The groups are shells around one centre, one inside the other: the same stretched ball of 5 dimensions in 9 sizes.
Some rows, each with its group after it:
[-24.3  -4.4   2.4  21.0 -23.2  -0.1 -15.2 -12.0 -14.4  -1.4  16.4   8.1
 -11.6  -4.9 -13.5  -2.1 -11.4  17.9  10.1  11.3]  (6)
[-29.5  -8.5   6.2  16.1 -21.8  -6.7 -31.3  -1.0 -19.0 -13.5  22.9   9.6
  -5.9   2.6   3.6 -15.1 -11.1  24.4   5.5   7.9]  (7)
[-23.5   3.0   3.9  19.1 -17.0   1.6 -17.1  -0.9 -11.6  -7.7  13.5  17.1
  -2.0 -17.9 -13.1   0.7  -3.3   5.3   6.5   2.8]  (0)
[-22.2  -0.8   0.7  25.1 -24.6  -2.4 -12.9 -16.1 -17.2  -6.5  14.9   0.4
  -3.6  -7.5 -11.1   4.8 -12.3  36.8   6.7  12.2]  (0)
[-23.1   7.8   0.4  20.9 -17.6  -1.1 -19.2   3.4 -15.4 -15.9  10.5  18.4
   9.4 -26.2  -4.6   6.6  -3.0  13.1   2.4  -0.7]  (2)
[-27.7  -8.6  -6.8  23.0 -36.7 -10.1 -25.2 -13.3 -28.1 -16.1  19.3  -4.0
  -2.4   1.9  15.6   0.0 -26.9  51.2   6.1  14.7]  (4)
[-26.1 -12.1  -3.3  24.6 -32.5  -7.0 -17.9 -22.0 -23.7  -0.6  18.2  -0.9
 -14.4   7.4  -2.7  -3.7 -22.7  43.2  11.2  20.2]  (6)
[-23.3   4.6   7.4  17.0 -17.1   3.8 -17.4   0.6  -8.3 -13.6  17.4   8.8
  -1.1 -16.4 -12.2   1.0  -3.9   7.2   4.8   0.6]  (7)
[-22.3   7.0  -0.4  21.9 -21.9  -0.5 -16.5  -2.1 -15.6 -16.9  12.3   8.7
   7.6 -22.5  -3.7   9.5  -8.0  22.4   2.8   2.0]  (7)
[-20.1  10.0  -2.6  26.3 -17.1  -1.3 -11.8  -4.3 -16.6  -9.6   5.1  19.0
  10.6 -30.2 -12.5  13.5  -1.5  20.1   3.3   2.6]  (2)
[-26.9  -6.2  11.9  14.9 -15.9   0.4 -23.6  -2.6  -9.9  -5.4  22.7  11.1
 -13.0   0.5 -14.1 -14.8  -4.4   7.7   8.2   6.8]  (8)
[-30.8 -14.5  -3.5  21.2 -32.8 -13.9 -32.4 -10.7 -30.0 -12.5  21.4   3.8
  -6.2   9.7  16.3 -12.1 -23.5  48.4   6.8  16.3]  (0)
[-21.6  10.5  11.8  18.2  -2.5   3.9 -17.2   8.4  -5.4  -8.0  10.3  29.7
   5.8 -28.9 -25.6  -1.4  13.9  -8.9   2.9  -4.9]  (2)
[-26.1   0.0  17.1  13.5  -8.2   1.0 -26.2   5.4  -6.7 -12.7  22.7  14.0
  -3.8  -6.5 -15.6 -15.1   4.7   4.9   3.4   0.2]  (5)
[-19.7  11.5  -0.1  25.3 -16.9  -0.3 -12.1  -3.4 -14.8 -14.1   7.6  13.2
  12.4 -29.5 -11.7  13.9  -1.4  23.3   1.6   1.2]  (1)
[-32.3 -14.6   0.7  16.1 -30.1 -11.0 -35.9  -3.5 -25.6 -14.7  24.7   6.6
  -8.7  10.0  16.2 -17.2 -21.1  33.5   6.9  12.0]  (4)
[-15.6  21.5   8.7  24.3  -3.8   6.8  -5.9   2.5  -4.0 -13.7   5.1  18.6
  17.5 -42.1 -30.0  17.2  14.3   6.4  -1.0  -6.6]  (6)
[-28.1  -8.2  -0.1  19.2 -29.8  -6.7 -26.4  -7.9 -22.0 -14.0  21.3   1.3
  -5.9   2.0   7.7  -6.3 -19.6  35.1   6.5  11.3]  (7)
[-29.5  -5.3  18.0   9.0 -11.5   0.6 -32.5   9.0  -7.0 -14.8  27.8  13.0
  -9.3   1.0  -8.0 -22.6  -0.1  -0.7   4.8   0.2]  (5)
[-23.2   8.6   0.8  17.9 -23.8   2.1 -18.9   3.7 -12.8 -24.3  15.8   4.4
   8.6 -23.8   2.0  10.0 -10.4  16.0   1.6  -2.4]  (3)
[-22.9   1.0   1.1  22.8 -20.0  -0.8 -14.6  -8.2 -15.2  -4.5  12.2  13.4
  -2.9 -14.5 -13.3   2.8  -6.7  18.0   7.3   7.7]  (8)
[-23.1   4.7  12.8  15.3 -12.2   5.5 -17.7   2.1  -4.4 -12.2  19.4   9.7
  -3.1 -14.6 -18.7  -3.4   1.2   1.9   4.6  -0.5]  (1)
[-18.6  11.4  17.1  19.1  -1.0   9.0  -8.7   0.1   1.3  -3.2  12.8  18.7
  -0.7 -24.6 -39.5   0.7  15.1  -6.7   4.4  -2.1]  (4)
[-27.8  -2.2   1.8  18.7 -21.3  -7.4 -29.6   2.3 -21.1 -17.4  17.2  14.5
   4.1  -9.5   6.5  -6.5  -8.9  25.3   2.9   4.3]  (5)
[-19.8   8.4  -8.1  28.2 -28.3  -2.2  -9.5 -11.9 -20.5 -14.6   7.4   3.0
  10.1 -25.4  -2.6  20.5 -14.3  38.5   3.4   6.9]  (0)
[-26.9  -6.0   7.2  20.5 -15.1  -7.2 -26.2  -4.7 -18.5  -5.4  17.3  17.4
  -4.2  -2.1  -8.8 -13.4  -2.6  24.7   5.7   9.4]  (4)
[-17.5  14.7   8.1  24.3  -6.6   4.5  -7.7  -2.2  -6.6  -8.1   7.1  18.1
   9.7 -32.3 -29.2  11.1  10.2   9.7   2.0  -1.2]  (8)
[-23.5  -3.0  -8.1  28.0 -32.0  -7.5 -15.2 -18.1 -25.8  -8.0  11.7   1.9
  -0.3  -8.2   1.3   8.5 -20.2  47.4   7.0  15.1]  (5)
[-21.4  16.1  19.4  12.7   1.2   8.7 -19.8  17.7   2.1 -20.1  16.1  22.2
  10.6 -32.0 -24.4  -1.9  17.8 -15.9  -1.4 -13.0]  (2)
[-19.6   8.0  -0.5  25.2 -18.6   2.3  -8.0  -8.5 -12.8  -5.5   7.7  13.3
   2.8 -25.3 -18.4  12.8  -3.8  16.1   6.0   4.8]  (2)
[-18.6  21.2  15.6  18.1   3.1   7.0 -15.2  15.1  -0.8 -19.0   9.2  26.4
  18.9 -41.4 -27.4   6.4  21.4  -8.3  -3.2 -13.0]  (6)
[-19.5  11.6   3.0  22.2 -15.1   4.6  -9.8  -1.6  -9.0 -10.8   9.1  14.5
   6.3 -29.8 -18.4  12.3   0.3   7.8   3.9  -0.5]  (8)
[-25.6   7.8  10.2  12.6 -11.4   2.4 -26.8  15.4  -8.1 -22.6  17.9  19.5
   7.7 -23.3  -4.4  -4.1   2.9  -4.4   0.7  -7.9]  (4)
[-20.2  10.1   9.0  20.5 -11.7   4.0 -13.1  -0.8  -7.2 -13.1  13.5  10.5
   5.6 -23.3 -19.9   5.8   3.2  12.2   2.4  -0.6]  (8)
[-19.3   6.5  -1.2  30.6 -15.1  -4.7  -9.9 -13.1 -19.3  -2.2   4.3  17.8
   7.8 -22.9 -19.3  10.1   0.4  33.9   4.2   9.2]  (3)
[-27.6  -8.1   4.8  19.8 -21.4  -7.1 -26.5  -7.1 -19.9  -8.2  19.9   9.4
  -6.5   2.0  -2.5 -11.8 -10.2  30.2   6.5  11.2]  (1)
[-26.7  -1.2   2.0  21.2 -18.3  -8.7 -28.1   0.4 -22.0 -14.5  14.6  17.8
   6.1 -11.2   2.2  -5.9  -5.2  28.8   2.4   5.3]  (0)
[-26.1  -2.0   8.7  20.3  -9.8  -6.5 -26.6   0.6 -16.9  -6.5  14.8  24.6
   0.9  -9.3 -11.7 -12.7   3.9  17.6   3.9   5.3]  (3)
[-28.2  -9.6  -6.3  22.0 -36.2  -9.2 -25.3 -12.6 -27.0 -14.1  19.6  -2.0
  -5.1   2.6  14.1  -1.7 -26.6  45.4   7.2  14.6]  (5)
[-23.8   2.6   3.7  21.8 -18.7  -3.6 -20.5  -3.6 -16.7 -14.3  15.1   9.3
   4.6 -13.8  -5.6   0.7  -5.3  28.0   2.8   4.9]  (1)
[-23.7   6.0  16.1  11.0 -10.7   9.5 -18.7   7.9   0.7 -14.7  22.0  10.1
  -5.2 -16.2 -19.7  -5.2   2.7 -12.3   4.8  -4.8]  (3)
[-21.9  -0.6  -1.3  29.3 -18.9  -7.3 -14.1 -16.0 -22.1  -0.4   8.3  14.7
   1.1 -11.8 -14.4   3.0  -5.2  39.0   6.2  13.6]  (3)
[-26.4   0.6   2.2  17.9 -23.0  -3.7 -25.8   1.8 -17.6 -20.0  18.2   8.2
   3.9 -12.1   4.9  -1.5 -10.7  23.1   2.8   2.6]  (7)
[-20.2  10.8  19.7  17.2   0.6   6.9 -14.5   4.6   0.4  -8.7  15.6  18.3
   2.4 -22.2 -34.1  -4.1  16.4  -3.7   2.1  -4.0]  (6)
[-24.3   3.5   2.7  19.1 -18.7  -0.4 -20.1   1.2 -14.0 -13.1  14.1  15.2
   2.4 -18.4  -6.2   1.4  -5.1  11.3   4.5   1.6]  (1)

New rows. What belongs after each?
[-32.5 -17.2   3.7  16.4 -28.0 -11.8 -36.3  -6.2 -25.1 -11.4  26.3   5.8
 -12.1  15.6  11.9 -21.9 -19.3  36.5   7.6  14.5]  (0)
[-26.6   0.4   4.6  15.4 -20.9  -0.5 -25.1   4.1 -13.6 -17.3  19.2  11.1
  -0.5 -12.4   0.1  -3.8  -8.6  10.2   4.4   1.0]  (8)
[-20.9   2.9  -7.9  30.2 -28.1  -6.1 -11.2 -17.2 -24.1  -8.7   7.8   4.4
   6.0 -17.2  -4.1  14.5 -14.7  46.8   5.0  12.3]  (4)
[-25.3   1.3  15.4  15.5  -6.6   0.1 -24.9   5.2  -8.1 -10.1  19.1  19.6
  -1.6 -10.6 -17.7 -13.2   7.2   4.0   3.5   0.3]  (7)
[-23.7   5.4  17.7  12.0  -6.9   8.1 -19.3   7.6   0.2 -11.4  20.8  14.8
  -5.0 -15.5 -23.6  -8.2   6.9 -12.0   4.7  -4.0]  (5)
[-24.6  -5.0  -6.4  27.8 -29.3  -9.9 -18.8 -16.7 -27.2  -7.0  12.2   5.8
  -0.1  -5.5   1.6   3.3 -17.5  48.6   6.5  15.6]  (2)
[-22.6   8.8  28.0  10.7   9.0   9.8 -20.1  14.2   6.8  -6.2  19.3  28.5
  -3.3 -19.7 -40.3 -16.4  25.0 -27.2   3.1  -8.5]  (6)
[-22.3   6.6  -2.2  22.8 -20.2  -0.6 -15.3  -1.9 -16.2 -11.2   8.9  17.2
   6.0 -25.3  -7.3   9.4  -5.8  14.7   4.6   2.4]  (6)
[-21.0  16.8  18.6  14.0   6.1   8.3 -18.7  19.3   1.9 -13.0  11.1  35.3
  10.6 -37.2 -30.8  -2.9  23.9 -26.2   0.0 -13.5]  (6)
[-29.2   0.1  16.1   8.7  -8.2   0.4 -34.4  17.6  -7.5 -19.2  23.6  22.8
  -0.4 -10.8  -4.8 -18.9   4.8  -9.2   2.3  -5.9]  (0)
[-26.0   1.3  19.0  10.2  -6.4   5.9 -24.4   9.6  -1.2 -10.7  23.1  17.8
  -7.8 -10.0 -20.5 -15.4   6.7 -13.6   5.3  -3.2]  (5)
[-17.3  18.8  15.9  19.5   2.5   9.4  -9.1   7.6   1.6  -9.7   8.8  24.7
  10.3 -37.5 -37.1   6.7  20.4 -10.9   0.7  -8.5]  (8)
[-25.0  -2.9   2.3  19.1 -26.5  -0.3 -18.3  -8.7 -14.9 -11.1  19.6   0.4
  -7.2  -4.9  -4.3  -0.3 -15.3  23.9   7.4   8.7]  (5)
[-30.9 -15.8   7.3  17.1 -23.8  -9.8 -32.8  -8.4 -21.7  -8.0  26.1   5.4
 -13.4  15.5   2.7 -22.2 -14.5  35.0   7.8  14.8]  (3)
[-25.3   4.3  14.3  14.6  -7.9   0.6 -25.9   9.1  -8.0 -16.4  19.2  17.8
   3.4 -15.1 -12.4  -9.8   6.1   4.0   1.5  -3.0]  (7)
[-28.2  -2.2   5.4  14.9 -17.9  -3.1 -29.3   6.7 -15.5 -14.4  18.6  19.4
  -1.1 -10.5   0.5 -10.0  -5.5   6.8   4.8   1.4]  (6)
[-23.0   9.0  16.9  15.8   0.2   3.2 -21.8  11.2  -4.1 -11.2  14.6  27.5
   5.5 -23.5 -24.5  -8.1  16.0  -7.4   1.4  -5.8]  (1)
[-29.6 -10.4   9.4  16.2 -14.8  -6.7 -31.1  -0.5 -17.2  -4.2  20.9  21.0
 -10.3   3.3  -6.8 -21.5  -3.3  13.5   7.5   8.8]  (3)
[-24.4  -0.9  -3.6  21.9 -30.1  -2.4 -17.3  -9.5 -19.2 -13.2  15.8   1.3
  -1.8 -10.4   1.6   6.3 -18.5  30.4   6.5   8.9]  (5)
[-20.5  14.2   6.7  19.7 -10.1   3.8 -15.5   7.0  -8.0 -17.7  10.4  18.2
  12.7 -32.9 -15.1   8.8   5.9   4.4   0.3  -5.9]  (7)
[-19.7   6.3  -0.6  26.7 -19.9   0.1  -8.6 -12.0 -15.0  -5.7   8.7   9.3
   2.9 -21.2 -16.9  11.9  -5.6  26.3   5.6   7.5]  (1)
[-24.3   4.0   3.4  19.7 -15.8  -1.8 -21.4   2.6 -14.8 -12.5  12.9  19.4
   4.5 -19.7  -7.2  -0.1  -1.8  11.6   3.7   1.2]  (1)
[-18.5  19.3   1.3  22.7 -12.8   4.1 -11.4   6.5  -9.9 -20.5   5.6  18.1
  19.5 -42.5 -12.5  19.1   4.2   7.9  -1.0  -7.4]  (6)
[-27.5  -8.5  11.0  17.2 -15.3  -3.7 -25.7  -5.1 -14.0  -3.6  21.7  13.3
 -11.8   3.7 -12.6 -17.5  -3.8  16.9   7.8   9.8]  (5)
[-23.9  11.0  17.6  13.6   2.9   3.3 -25.4  18.7  -3.4 -14.7  14.1  33.9
   9.3 -28.4 -21.5  -9.5  19.4 -16.3  -0.1 -10.3]  (6)
[-14.8  22.5  18.0  20.6   6.1  12.7  -3.5   6.0   5.7  -6.9   6.9  24.7
  10.5 -41.9 -46.7  10.4  24.9 -15.2   0.8  -9.6]  (6)
[-20.7  12.9  16.3  15.9  -3.8   7.5 -15.8   8.3  -0.6 -15.6  15.8  15.8
   6.3 -26.6 -25.3   0.6  11.9  -4.4   0.8  -7.0]  (5)
[-27.6   0.6  11.9  11.6 -13.3   0.8 -29.2  10.9  -9.1 -17.8  21.9  16.4
  -1.1 -11.2  -4.6 -12.0  -0.6  -0.9   3.3  -2.7]  (1)
[-21.6  12.4  12.4  16.4  -7.3   5.2 -18.2   9.3  -4.4 -18.3  14.8  16.5
   9.0 -27.5 -17.5   2.1   8.2  -0.4   0.3  -6.8]  (7)
[-21.2  14.2   8.1  16.2 -11.5   7.0 -16.0  10.2  -4.6 -19.9  13.2  15.8
   9.6 -32.4 -13.9   8.0   4.0  -4.9   1.1  -8.2]  (4)
[-21.3  10.3   3.4  18.9 -17.4   5.2 -13.5   2.4  -8.4 -15.1  12.3  12.4
   5.0 -27.6 -12.3   9.9  -2.8   3.5   3.8  -2.4]  (0)
[-23.7   9.3  19.6  12.0   1.3   6.4 -22.9  15.9   0.1 -12.6  17.0  28.2
   2.8 -23.9 -25.4 -10.4  17.0 -19.7   1.9  -9.0]  (8)
[-22.5   0.8  12.2  18.7 -11.8   3.9 -14.2  -6.5  -6.1  -2.1  17.6  11.1
  -9.2  -9.0 -26.3  -5.4   1.4   7.2   7.6   5.8]  (2)
[-17.9  13.7   4.7  25.5 -10.1   2.9  -8.1  -3.9  -9.7  -8.7   6.4  16.8
  10.3 -31.7 -24.5  12.9   6.4  14.9   2.2   0.3]  (1)
[-21.7  -1.3  -0.3  25.3 -23.2  -0.3  -9.5 -17.1 -15.5   1.2  12.1   7.3
  -8.4  -9.7 -17.9   5.0 -10.6  25.0   9.8  13.0]  (6)
[-20.2  16.0  23.1  13.2   6.8  10.7 -16.2  15.6   5.8 -12.2  14.8  27.2
   6.2 -31.8 -36.6  -4.5  24.0 -23.7   0.5 -12.0]  (5)
[-21.1   8.8   6.9  19.8 -15.9   3.7 -14.1  -1.2  -8.6 -15.6  15.0   6.5
   4.7 -21.4 -14.4   6.7  -1.8  14.8   2.7   0.0]  (5)
[-16.4  23.9  16.9  17.5   4.9  13.0  -7.9  13.8   5.6 -13.3   7.7  27.4
  13.9 -46.0 -38.5  10.4  23.7 -22.6  -0.5 -14.2]  (4)
[-30.5  -8.5  -4.5  18.3 -32.8 -10.6 -33.2  -1.7 -27.3 -20.6  20.6   5.8
   0.1  -0.8  21.2  -6.6 -22.7  36.9   4.6   8.8]  (6)
[-19.9  11.7   8.9  20.1 -10.9   5.2 -12.4   1.0  -6.0 -13.5  12.7  12.2
   6.4 -26.5 -20.8   7.3   4.3   7.3   2.3  -2.3]  (7)
[-20.1  11.7  11.1  18.6  -6.6   7.2 -12.0   3.9  -3.0  -8.8  11.6  20.0
   3.4 -28.4 -27.2   4.2   9.2  -6.1   3.7  -3.8]  (7)
[-22.7   4.0  18.1  15.2  -2.2   6.7 -16.5   3.3  -0.6  -1.5  16.9  23.0
  -7.5 -15.2 -33.4 -10.4  12.4 -12.8   6.6  -0.6]  (4)
[-20.4   6.6   5.8  24.8  -9.5  -0.5 -12.6  -5.5 -12.3  -2.6   8.2  21.6
   3.7 -22.3 -24.3   3.1   6.0  15.0   4.6   4.5]  (8)
[-28.3  -4.0  13.4  12.5 -11.8  -1.0 -29.7   6.8 -10.1 -11.0  22.5  18.8
  -6.7  -4.3  -9.2 -17.9   0.5   1.1   5.4   1.5]  (1)
[-24.0   5.1   9.7  14.7 -17.6   4.3 -20.1   3.6  -7.1 -19.4  20.7   4.2
   0.4 -15.1  -8.2  -0.4  -4.8   8.3   3.1  -1.5]  (4)
[-27.7  -7.0   9.0  17.8 -18.0  -5.8 -27.9  -3.9 -16.9 -10.4  22.0   9.1
  -6.0   2.2  -4.6 -14.6  -6.7  26.3   5.3   8.7]  (2)
[-21.2   9.8   3.5  20.4 -16.4   3.3 -14.0   0.9 -10.1 -14.4  11.7  12.9
   6.4 -26.5 -12.6   9.1  -1.7   9.4   3.2  -1.1]  (7)
[-18.7  10.7  -1.2  27.0 -17.5   0.8  -8.0  -8.1 -14.4  -8.5   6.0  13.3
   8.7 -29.0 -17.1  15.7  -2.0  22.7   3.7   3.9]  (1)
[-21.9   1.5  -2.6  26.0 -24.2  -2.8 -12.6 -13.2 -18.7  -6.3  11.0   7.3
   0.0 -14.4  -9.5   8.1 -11.2  31.6   6.6  10.3]  (7)
[-28.3  -4.7  -6.6  21.3 -34.3 -10.6 -29.2  -4.7 -28.2 -23.4  18.4   0.8
   5.4  -5.3  21.3   0.8 -23.6  46.4   2.9   8.9]  (3)
[-25.7  -2.0  16.3  14.6  -8.1   1.7 -23.3   1.8  -6.4  -5.4  21.1  17.2
  -8.9  -5.2 -21.2 -15.7   4.8   0.8   6.3   3.0]  (1)
[-26.2  -0.9   9.0  15.7 -14.3   0.1 -23.8   3.0 -10.9  -9.2  18.3  17.9
  -4.7 -10.3 -11.1  -9.4  -1.4   3.4   6.0   2.3]  (1)
[-20.7  15.1  17.8  13.1  -1.2  10.8 -15.8  14.1   3.3 -15.7  15.4  21.1
   5.7 -31.5 -27.8   0.4  15.0 -19.9   1.2 -11.1]  (5)
[-29.8 -12.8  -3.2  21.6 -33.4 -12.9 -30.6 -11.7 -29.1 -14.5  21.8  -0.4
  -4.8   8.7  15.7  -9.3 -24.0  51.5   6.1  15.9]  (6)
[-27.2  -3.8  11.8  17.1  -8.4  -4.2 -27.8   3.0 -13.5  -4.8  17.4  25.9
  -4.3  -6.4 -14.4 -17.3   4.9   7.0   5.5   4.3]  (6)
[-18.3  17.0  13.5  18.4  -2.3   9.7  -9.8   7.2   0.6 -11.1  10.2  21.4
   7.9 -35.4 -31.8   7.4  14.8 -11.2   1.8  -7.9]  (1)
[-23.6  -1.6   0.3  22.3 -25.4  -1.2 -15.3 -11.6 -16.3  -7.4  15.8   3.7
  -5.4  -8.3  -8.0   2.9 -13.4  26.7   7.6  10.1]  (1)
[-24.6  -4.7  -6.8  23.4 -35.5  -3.3 -15.5 -16.0 -21.6  -9.6  16.2  -3.2
  -6.8  -5.0   3.1   7.1 -24.9  36.7   9.0  13.6]  (3)
[-20.5  13.0  18.3  14.0  -0.4  10.9 -13.9  10.4   3.6 -10.1  15.0  22.3
   1.5 -28.5 -32.9  -1.5  15.7 -20.3   3.1  -8.3]  (5)
[-21.8  10.6  16.3  17.1   3.3   4.0 -18.9  11.1  -3.2  -6.5  11.0  34.1
   5.7 -28.2 -30.5  -6.5  20.1 -13.6   2.2  -6.2]  (0)
[-20.9  11.0  23.8  13.0   5.5  11.0 -15.3  10.7   6.1  -5.4  16.5  26.2
  -2.3 -24.0 -40.6  -8.9  21.7 -24.9   3.8  -7.7]  (4)
